All groups share one centre, and each spreads out both ways along 9 directions, with some noise.
In the rows, zero is written as 128.
Some rows, each with its group after it:
[135 105 152 192 133 116 133 144 142 165 110 127 130 129] | X
[103 126  89 137 117  95 127 142  87 141 157 113 134 161] | H
[ 86 103 107 143 139 172 141 125 106 139 143 143  91 119] | C
[104 120  83 101  82  99 117 138 113 157 105 103 165 126] | V
[142  55 155 104 167  81 125 115 170 200 171 160  87  93] | N
[111 118 112 142 157  92 181  99  21 114 165 158 130 152] | U
[118 106 107 140  89 137 120 154 128 127 137 126 153 157] | N
[145 126 162 154 125 134 126 111 192 125 106 136 113 128] | N
[167  93 136 137 142 165 121 159 127 192 131 186 156 122] | C
[119 136 158 164 100  76 158 198 140  80 117 147 105 112] | U
[ 59 156 141 171 141 120 143 166  72 115 173 136  83 145] | N
[ 88 151  90  80 132 197  99 106 108 163 135 123 120 124] | U
[115 129 123 126 128 144 123 161 144 124 162 145  95 127] | U
[128 119 134 167 104 139 140 183  94 175  74 165 173 109] | C
[133 131 109 129 124  89 118 150 116 160 155 126 145 149] | V
[ 76 135 167 143 118 162 129 172 103 120  92 130 115  98] | C
[161 124 111 123 125 133 135 121 147 150 120 160 141 127] | C
[121 129 133 128 138 120 114 145  96 158 118 119 141 140] | H
[100  69  75 105  97 224 111  92 163 140 132 127 123 135] | H
[ 94 148 105 111 146 175  98 141  98 175 155 127 117 130] | X
[118 137 128 169  93  47 147 155 126 105 129 118 138 154] | N
[108  92 122 158 114 146 132 156 107 163  95 129 141 107] | N
[114 139  95 129 105 120 132 185 150 145 170 175 102 137] | V
[101  86 136  98 130 198  97 127 149 156 126 125 114 104] | C
[ 16  49  99 178  92 151 130 130 114 122 127  60  87 123] | C
[136 102 136 138 148 180 100 110 142 163 128 124 126 154] | H
[134 141  99 151 168 145 115  66 144 193 136 111 109 145] | U
[ 83 168  94  79 144  97 139 148  55 144 149 139 104  98] | U
[103 100 126 138 103 126 150 160  86 109 129 147 140 134] | U
[150 173 169 159 148 133 149 125 108  60 178 167 119 193] | U
[118 172 188 112  99  83 139 196  89 103  58 141 158  84] | V
[170 143 146 119 135 123 118 138 157 104 178 161 129 169] | X
[129 139 146 111 116  74 129 115 117 148 109 131 157 132] | X
[161 102  88  96 137 128 137 155  85 150 160 166 150 129] | N
[104 130 123 170 126 134 138 110 124 143 103 114 120 131] | U
[146 149 159 147 118  80 146 141 145 102 112 142 126 128] | N
[121 130 131 106 108 162 108 152 136 133 125 142 139 127] | V
[106 123 127  98  92 108 164 179 111  88 131 175 120  84] | H
[146 125  65 102 126  82 142  79 150 139 143 123 116 134] | N
[172 153 172 110 167 148  70 132 177 184 144 129 137 138] | C
[116  95 157 142 141 152 138 105 101 125  92 113 135 108] | V
[183 101  61 114 111 124 140 129 127 154 179 189 165 172] | C
[131 173 146 160 166 111 121 125 127 174 123 126 110 125] | X
[159 135 107 108 105 109 128 135 172 121 111 131 138 120] | X
[153  91 159 116  92 130  99 171 163 186  55 130 187  91] | V
[122 121 149 160 100 156 140 150 156  84 104 142 119 127] | X
[115 188 107  99 131 128 151 100 132  74 143 144  82 132] | V
[155 147 129 144 137 146  75 124 145 195 149 113 175 183] | U
[113 172 130 145 143 113 138 162 111 124 164 156  94 139] | V
[142 109 155  91 145 141 113 122 108 151  77 129 143 112] | H
[132 141 165 151  99 138 125 155 151 101  91 132 145 136] | H
[112 154 152 118 105 171  96 100 147 122 118 125 151 168] | X
[127 127 125 165 137 163 137 124 159 124 131 137  94 131] | X
[108 119 169  99 136 167 111  68 125 164 106 145 138 130] | X
[139 146 108 163 115 115 114 105 163 139 133 103 137 172] | V
[136 125 126 122 123 136 106 136 127 146 136 123 148 155] | H
[142 146 151 136 179  94 162 134 120 132 149 173  71  97] | V
[137 110 158 103 151 123 101 199  86 170 185 161 144 128] | C
[142  80 152 198 122 119 152 148 147 127 121 148 123 135] | N
[115 168 128 186 138 104 170 108 171 126 113 143  72  93] | H
[131 100  91  84 109 158 115 124 135 146 135 139 144 125] | N
[144 115 171  91 110 167 106 164 154 110 127 167 146 123] | N
[111 182 124 110 150 144 100 125 116 177 120 117 118 117] | C
[122 128 112 151 162 147 135  86 169 166 122 126  70 104] | U
[131 109 175 172 139 170 125 181 150 163 132 170 121 103] | H
[ 80  98 129 155 103  71 150 164 101 104 128 105 113 120] | C
[ 89 109  69 143  75 112 125 124 129 149 106  95 148 140] | V
[152 114 166 159 135 150 151 139 114  74 166 178 130 171] | U
[ 83 139  72 158 137  96 159 112  94 131 171 120  82 143] | H
[115 118 103  86 141 109 130  88 111 176 125 133 123 105] | X
[ 67 118  79  49  82 151 126 140  62  98 170 145 144 146] | X
[150 116 134 135 127 102 123 128 162 187  85 127 143  94] | H

New rows. What belongs after each?
[131  55 117  94 100 124 149 130 122 108 150 169 137 131] | X
[ 87 123  82 141  91 144 137 198 143 151 161 178  91 125] | V
[132 122 141 130 135 123  87  84 137 206 135 116 169 173] | X
[100 185 177 118 130 163  65 163 138 153 117  93 137 133] | C
[157 183 141 141 104 197 126 168 119 141  80 197 180 140] | C
[ 80 118 203 115 110 203 101 130 193 106 118 144  88 113] | N
[102 111 110 201 104 155 102 156 171 213 105 112 130 139] | V
[111 148 129 109 144 173 109 135 154 152 124 137  89  98] | U
[ 90 147  82 113  75 133 131 145 175  71 144 119  93 139] | U
[141 114 128 176 133 108 124 170 133 163 138 128 132 133] | X
[122 102  85 134 131 173 138 136  96 142 136 147 128 127] | N
[ 93 131 136 120  96  62 122 116 171 140 112 101 115 121] | N
[161  94 133 163 107 128 117 153 184 152 139 146 144 156] | V
[ 82 194 104  70 141 151 139 150 116 143 126 177  59  69] | V
[128 120  94 127 116 113 152 115 165  96 154 140  86 131] | U
[123  92 101 121 123 154 135 129 145 116 168 152 102 139] | U
[126  80 100 171  93 193 122 121 164 125 145 137 139 176] | C
[ 70 111  95 185 119 154 146 163 117 156 148 146  82 127] | V
[137 170 115 125 159 143 136  41  94 135 124 129 137 161] | U
[178  81 146 141 169  71 155  98 113 134 151 136 131 131] | V
[132  93 135 176 105 123 156 118 153  88 117 132 125 145] | V
[ 84 120 138  75 109 141 106 146  66 154 138 145 164 136] | X
[193  74  99 123 173 137 134  95 156 204 161 181 119 123] | C
[161 119  87 189 136 123 170 139 197 102 118 132  63  95] | X
[154 159 114 134 112  78 156 149 113 119 120 165 150 138] | C
[196 156 101  79 107 171 102 109 183 113 118 141 170 156] | N
[116 177 149  95 161  99 109 131 123 153 123 113 104  99] | C
[114  88 132 142 126 135 121 164  91 151 178 152 142 158] | X
[114 111 169  95 150 112 145 138  71 136 149 178 123 116] | X
[176 134  85 155 155 115 124 119 126 155 186 138 134 181] | N
[111 145 154 161 129 125 150 115 138 118  81 131 105 105] | X
[101 123 114  96  94 173 127 132 128 130  77 141 137  95] | C
[128 148 121 120 129 119 168  84  98  74 127 152 117 142] | U
[141 117  79 101  95  60 152 129 149 127 147 144 132 113] | H
[113 122 113 173 127  94 141 145 129 147 138 123 105 132] | U
[154  88 130  96 124 121 123 105 124 127 123 124 162 128] | V
[ 49 149  80 114 143 179 131 152 105 122 188 138  42 117] | U
[107 129 111  97 147  77 148 167  68 156 153 152 108  92] | U
[101  77  99 149  65 102 134 203 119 162 145 143 166 113] | H
[133 154 107 128 138 121 113  97 135 148 142 107 130 155] | V
[150 136 155 143 136 127 119 145 163 149 117 137 127 120] | U
[ 82 111 209 184 147  81 174 131 154 104 116 153  45  88] | N
[ 87 112 116 131 140 128 163 137 103 154 102 153  82  66] | V
[141 143  65 112 113 137  90 143 193 209 171 146 122 153] | V
[104 102  77  62 105 128 151 111 115  92 151 146 105 112] | C
[153  53 131 151 163 103 139 113 110 174 120 133 123 130] | H
[142 133 141 141 129 163  90 117 125 185 111 121 177 156] | U
[146  29 188 238 162 113 124 135 192 222 127 132 107 123] | N
[ 87 125 121  79 114 152  80 145 126 164 130  91 138 116] | C
[144  89 158  97 147 144 114 164  87 189 122 169 166 100] | U
[110 105  67  88 128 168 145  87 169 101 164 147  60 117] | U
[138 130  94 161 149 141 130 151 140 129 190 141  93 152] | X
[142 138 118 132 112 113 133 137 131 145 108 141 146 129] | C
[100  87 113 202 129 162 114  97 131 176  96  81 126 164] | H
[156 107 143 174 142  85 132 130 141 170 114 126 134 136] | H
[ 84 103 184 130 125 172 124 186 106 114 118 143 112  97] | C
[115 178 120 146 161 111 114  99 116 176 110  98 113 134] | H
[151 118 127 167 142 146 141 142 116 159  91 142 140 110] | N
[ 91 139 171 179 171 153 117 127 136 180 137 129  76 120] | N
[156 131 138 127 150 158 101 142 141 166 153 146 136 146] | N
[120  79 177 140 167 127 151  85 189 167  95 154  56  58] | N
[129  94 108 103  89 157 103 123 110 155 115 125 197 157] | U
[160 189  66  81 164  94 134  88 120 147 194 153 108 158] | C
[118  82 130 154 162  75 129 119 141 223 133 124 100  96] | N
[125 118  98 101  94 124 122 145 152 147 124 143 135 121] | V
[ 68 140 105  96 107 119 174 140  63  75 114 151  98  90] | U
[111  84  92  97  96 155 107 150 163 163 119 127 129 103] | U
[166 158 181  75 162 121 112 155 137 126 145 168 117 106] | C
[124 115  46 137 137 130 150  79 128 145 179 142 101 159] | C
[ 61 102 148 162 119 155 139 141 119 138 102 127  91  97] | N
[150 162 110 132 112  99 110 173 104 146 174 146 171 187] | C
[167 130 164 148 137  93 110 124 185 154 111 113 134 127] | C
[159  86 116  82 123 114 118 159 165 157 145 159 128 103] | U
[ 94 113  87  83 112 155 114 136 117 182 118 131 134  89] | H
[166 155 174 150 170  89 151 130 159 145 116 166  95  86] | H
[ 92 119 125 109 150 152 143 121  70 121 117 138  95 114] | H
[140 110 195 130 151 116 110 157 155 142 125 127 116 104] | C
[148 124 116 126 155 149 143 111 131 166 124 171 111 107] | C
[108 136 103 190 127  96 135 142 140 184 143 120 115 126] | H
[131  93  78 109  78 122 124 143 181 164 111 143 139 114] | V
[132 147 146 168 135 103 151 179 164 162 110 179  83  90] | V
[103  91 102 149  96 182  92 142 146 177 128 114 155 154] | V
[126  87 140 190 135 141 129 161 150 190 124 149 111 117] | V
[164 105 184 142 179 155 119 154 101 121 204 168 129 166] | V
[ 95 120 115  55 125 145 120 185  78 171 128 168 127  72] | V
[133  86  66 108  99  77 129 136 141 187 130 126 147 120] | V
[102 172 154 127 146 136 137 152  91 151  69 137 116  73] | N
[126 163 120 117 173  80 142  89  61 109 166 106 119 151] | V
[122 133 119 168 144  93 172 139 112  91 166 151  81 137] | X
[123 153  70 106 102 106 118 135 107 167 126 123 162 143] | C
[127  90  99 136  77 165 107 127 179 120 137 121 148 166] | U
[125 146 117 108 118  83 148 150 105  86 165 147 119 143] | C
[122  84 102  78 116 219 102 116 143 135 152 149 130 138] | H
[120 152 167 120 153 137 123 127 144 117 129 132  92 111] | C
[148 129 134 113 148 106 114  97 108 149 125 102 157 134] | V
[154  79 143 177 110 126 113 127 155 145 124 111 168 166] | V
[113 117 132  99 167  89 129 162  23 159 143 135 128 129] | H
[169 114 153 100 115 178 133 133 170 104 105 186 137 113] | C
[ 96 156 130 147  94  72 150 202  92 114 122 143 131 121] | V
[118  96 139 138 151 175 131 129 101 114 175 152 109 148] | V
[151  63 126 229 103 196 182 112 167  67  79 153 118 138] | N
